Each cloud of rows lies close to a flat space through zero, with a little noise off it, and is much wider in some directions of that space than in others. After each cloud: how many dimensions does that space have?
In the rows, 128 means zero.

[[119 123 122 201 109 165 135 116  92 116 134 135 156 132 149 121 132  76
  147 130 141]
 [112 129 130 103 110 123 123 101 112 127 130  87 109 103 128 143 101 154
  124 146 135]
 [114 137 120  87 132 135 141 144 133 142 138 159 120 160 121 112 157 137
  125 101 137]
 [117 118 146 135 109 153 113 124 120 115 134 131 134 150 103 141 118 127
  128 148 153]
 [143 149 105 165 129 137  96 126 185 175  87 115 108 130 100 172 114 126
  115 153  96]
 [166 112 161 107 108  87 110 136  62  92 167 153 217 109 157  74 117 138
  126  94 172]
 [132  66 127 118 127 108 119 157  78 134 134 111 207 118 103 113 124 110
  115 107 169]
 [147 135  96 117 135 138 120 138 127 140 114 130 106 141 138 143 148 141
  128 118 133]
 [167 118  68  57 174  85 141 153 103  72 102 165 143 134 161 122 131 148
  139  99 110]
 [126  75 103 110 166 104 147 149 172 144  63 130 102 124 117 157  83 103
   94 123 148]
 [166 153 128  72  76 115  91 139  63 118 155 123 167 131 101 142 130 165
  119 115 193]
 [157 198 139 106 166 122 132 165 132 114 112 165 123 109 129 114 196 148
  162  91 140]
 [ 64 105 179 172 157 145 110 136 186 103 139 124 108 139  94  96 170 160
  113 138 165]
 [139 135 118  85 145 143 132 112  94 141 125 142 137 146 118 118 138 143
  150 112 105]
 [ 72 150 155 133  84 172  78 106 126 132 178 159  96 152 128 130 188 160
  135 107 144]
 [117 160 119  87 100  95 131 163 132 105 126 158 146 141 168 102 122 110
   99  98 130]
 [192  73 184 167 141 139 102 105 117 116 105  87 163  43 136 120 133 150
  135 135 177]
 [142 143 152 128 137  89 123 170 131 110 117 152 130 101 159 130 122 105
  129 108 150]
 [ 81 129 155 106  83 159 100 127 112 137 165 144 142 142 126 129 127 137
  143 132 160]
 [135 132 168 132  98 125 133 117 159 150 129 135 100 127 119 133 126 103
   89 115 117]
 [132 118 168 109 161 195  82 109 114 137 107  99  93 107 116 123 211 197
  158 118 148]
 [129 154 113 153 116 164 126 116 155 105 160 107  50 162 121 184 148 156
  162 195  78]
 [113 185 144 120  91 161 135 107 117 131 170 120  99 131  96 147 171 151
  155 141 123]]
	17

[[ 82 122 128 135 126  73 119 131 121 159 152 138 156 129  94 110 156 112
  129 136 133]
 [114 112 121 146 157 189 144 151 141 130 133 138 132 139 110 158  80  93
  102 119 117]
 [136 124 103 130 153 144 149 154 112 118 139 136 131 119 136 167 108 104
  117 144 130]
 [108  86 129 148 122 164 148 142 137  77 146 159 138 165 144 177 107 169
   98 128 140]
 [159 163 111 119 131 144  96 132 154 163 103 113 138 109 128 140  88 124
  141 119 106]
 [ 97  67 174 196 135 180 137 143 133 100 125 162  90 135  83 118 145 128
   85 101 130]
 [149 135 137 131 138 143 109 135 118 102 107 113 120 128 153 129 108 128
  117 150 108]
 [125 139 113  95 109 225 187  81 174 161  64 114 158 173 121 178  23 171
  126 172 138]
 [139  99 160 166 119 123 118 141 122  98 139 162  97 112 119 130 169 159
  114 121 148]
 [ 85  79 177 185 130 117 122 139 119 107 150 149 102 134  81  84 175 112
  100 116 124]
 [115 102 143 139 117 159 149 122 145 115 136 153 123 151 122 145 124 159
  116 120 151]
 [171  96 147 157 139 161 120 152  96  19 113 119  78 130 186 130 131 143
   95 126  98]
 [121 116 143 142 142 118 134 145 113 109 164 131 113 129 123 113 144  93
  122 137 125]
 [ 81  90 134 163 162 105 110 167  94 113 161 171 139 131 122 140 177 111
   92  97 151]
 [148 177 103  87 154 197 122 119 163 174  99 101 149 140 149 150  44  99
  141 115 107]
 [141 160 104  94 114  96 137 116 147 160 162 103 138 119 122 109 119 101
  171 128 117]
 [117 120 168 151 125 127 125 124 137 154 136 161 112 118  94 116 162 141
  125 128 163]
 [ 98 106 144 140 112  64 126 127 103 123 151 166 138 130 124 130 201 169
  122 137 176]
 [110 121 133 144 143 112 129 139 120 158 145 147 123 107  94 119 160  98
  127 115 145]
 [120 105 143 152 128 194 154 130 161 141 126 166 123 140  96 169  97 150
  111 122 153]
 [105 124 129 124 126 119 154 121 125 138 145 123 133 139 109 114 130 107
  133 143 131]
 [134 148 128 108 120 108 103 110 123 128 101 107 137 136 154 110 130 145
  135 133 118]
 [162 157 141 125 161 140  87 140 114 137 105 114 102  98 152 107 136  96
  130 109 115]]
	10

[[114 138  61  77 106  85  67 140 138 134 204 124 142 107 123 131 143 167
  150 164 141]
 [188 124 137 149 139 140 131 114 138 147 123 121 149 117 175 123 114  94
  180  79 106]
 [112 108 175 148 108 141 160 134 148 166 151 156  88 106 122 129 137 117
  109 136 169]
 [143 156  86 137 170 118  85 151 107  96 116 110 154 155 153 133 133 174
  145  62 107]
 [144 141 163 163  82 133 152 122 128 124  89 151 122 100 128 173 133 131
  128 113 123]
 [114  71 139 116 148  68 146 176 129 114 181 133  82 181 131  80 187 164
  153 101 173]
 [128 188  76  85 126  99  80 121 136 175 137  90 167 131 135 116 118 152
  138 118 113]
 [109  98 151 136  81 123 134 115 137 182  81 171 148 151 118 125 107 159
   88 127  96]
 [102  25 111 157  51 166 181 140 187 125 176 161  55  58 138 152 141 130
  176 128 134]
 [113  82 163 115 133 116  93 164 113 100 163 158 104 150  95 113 149 160
  114 138 146]
 [179 106 138 123 162 135  92 140 115  65 156 117 118 101 106 166 147 101
  137  83 161]
 [132  74 115  74  92 100 101 133 137 149 153 111 148 135 125 101 132 150
  196  71 127]
 [159 152  72 115 101 118 126 123 165 146 155  81 127  79 158 143 139 115
  195  91 123]
 [111 103 154 152  87 133 163 104 130 145 119 189 127 113 120 157 115 119
   79 199 134]
 [125 175 132 131 146 118 121 164 137 106 129  92  82 141 108 109 164 130
  113 154 117]
 [127 109 145 138 160 126 178 120 113 134 136 129 135 149 173  99 126 108
  173  96 157]
 [107 106 134 131 107  90 155 150 163 164 145 141  81 154 118  98 160 137
   95 178 126]
 [131 193  71 133 142 137 159  77 146 217 116 108 176 107 182 144  89 108
  124  91 144]
 [147 180 105 125 143  75 116 138 110 100 117 125 138 152 120 152 161 150
   95 138 136]
 [119 202  74 108 117  99  89 143 126 142 148  98 146 109 141 149 141 182
  145  86 139]
 [126 144 159 197  74 173 162 109 127 127  75 188 132  79 139 193 105 134
  100 152 104]
 [148 129 125  97 104  92  88 148 143 167 152 114 139 135 143  96 140 153
  185  90 113]
 [108 144 142 103  92 135 128  94 107 148 101 139 169 104 104 159  99 129
  111 123 152]]
	12

[[143 130 154 160  88 134 108 135 117 139 144 135 114 149 145 134 108 148
  120 119 128]
 [133 132 135 107 120 153 140 131 145 135 137 127 157 144 145  92 139 161
   91  95 134]
 [132 142 142 140 118 124 141 120 145 165 102 125 137 162 140 119 105 143
  117 128 133]
 [132 136 129 115 140 117 140 117 134 113 111 132 130 122 136 143 131 136
  152 113 120]
 [119 113 154 118 122 135 124 153 143 135 144 123 127 122 107 127 146 131
  127 112 129]
 [128  94 149 146 116 142 107 151 125 125 141 130 120 112 125 151 124 114
  109 130 104]
 [115 127 126 106 136 133 153 156 134 127 131  86 100 188 103 108 159 122
  128 107 139]
 [133 168 114 155 117 107 122 139 110 146 177 161 122 137 156 101 152 136
  143  98 187]
 [149 163 176 150 110 117 102 118 140 153 153 202 144 101 148 111 121 137
  130 118 143]
 [127 110 133 102 153 144 143 147 138 107 118 114 122 143  91 132 137 131
  119 133  89]
 [130 158 117 144 133 124 142 125 139 153 136 146 147 123 149 107 127 144
  114 124 157]
 [106 100  92 128 142  94 135 127 120 113 155 137 126 111 131 123 134 137
  124 111 133]
 [137 108 142 125 119 124 129 127 124 123 125 122 131  93 105 147 111 144
  145 155 102]
 [146 143 117 168 105 129 128 115 123 138 148 134 129 113 161 115 114 131
  108 144 141]
 [132 131 134 117 104 144 135 109 130 144 105  99 144 140 146 119 110 145
  111 136 137]
 [123 164 108 125 141 112 154 113 127 126 129 135 119 155 164 109 140 126
  123 106 166]
 [109 133 126 115 125 148 102 150 149 110 149  99 133 126  90 129 171 153
  167  77 145]
 [150 172 125 105 150 115 145 108 132 131 116 165 144 131 146 105 148 118
  155 115 139]
 [139 135 120 131 133  82 152 124 113 159 147 168 131 127 139  99 124 130
  136 140 145]
 [144 129 119 125 155 109 153 134 118 128 127 172 136 132 151 130 128 136
  125 116 108]
 [146 137 128 131 125 149  99 130 108 101 135 130 120 104 106 147 132 118
  155 150 110]
 [158 127 176 148  97 131  93 114 163 142 147 164 143  88 113 101 127 118
  138 131 101]
 [126 137 155 145 144 121 122 165 130 109 172 171 104 116 118 144 150 133
  133 106 128]]
	14

[[137 144 151 134 134 156 141 155 151  89 128 110 154 102 150 102 163 146
  177 140 142]
 [125 134 106 158 148 111 133 152  99 137 125 108  93 101 116 151  86 117
  111 112 136]
 [136 145 130 132 138 121 126 146 125 130 139 116 127 118 136 140 119 117
  121 124 134]
 [125 149 146 133 119 100 139 107 153 162 131 143 101 124  94 159  91 121
  122 107 130]
 [118 120 135 131 152 143 122 139 113 114 116 132 138 137 132 106 144 122
  142 154 129]
 [134 135 142 128 117 138 144 135 153 105 105 133 127 119 131 120 143 149
  167 130 128]
 [113 121 130 130 129 129 105  96 110 160 171 123 130 136 117 128 114 116
   93 119 132]
 [141 156 113 137  92  97 148 104 149 173 154 128  80 109 125 183  81 129
   91  81 133]
 [151 169 144 145 170 122 167 205 152  89  92 115 153  93 138 129 145 107
  174 159 152]
 [124 129 105 151 150  92 116 138  94 162 153  96 111 102  92 161  64 101
   77  91 134]
 [130 123 129 120 129 146 128 140 125 103 106 135 125 140 159 113 152 143
  151 146 120]
 [115 133 135 139 162 116 109 131 100 152 138 138 131 140 102 130 116  90
  107 154 135]
 [135 132 129 136 168 128 163 192 135  79  57 126 143 115 135 115 145 123
  180 159 130]
 [111  91 114 102 101 115 130  66 140 163 121 161 139 170  98 129 126 123
   94 120 108]
 [120 116 132 114 109 123 117  94 134 144 133 140 122 146 114 131 120 137
  117 115 115]
 [127 130 129 137 136 114 140 138 135 125 100 139 127 124  95 130 123 118
  142 138 130]
 [122 147 121 150 142  93 116 111 109 192 207  89 120  97 101 170  58  94
   52  73 148]
 [142 141 135 114  87 124 157 115 175 119  89 168 110 140 128 137 150 149
  163 138 119]
 [132 141 135 117  94 131 149 103 158 134 100 175  90 153 147 140 144 144
  148 143 119]
 [143 153 145 113  70 122 135  87 176 148 143 158 107 137 127 150 136 148
  135 116 125]
 [111 109 134 110 122 129 146  94 146 137  92 166 126 164 123 121 136 131
  137 139 111]
 [118 122 128 141 135 138 119 123 116 132 162 101 141 109 122 117 122 129
  116 113 138]
 [133 137 116 135 120 125 138 134 122 130 115 132  86 123 149 148 111 138
  128 120 124]]
	9
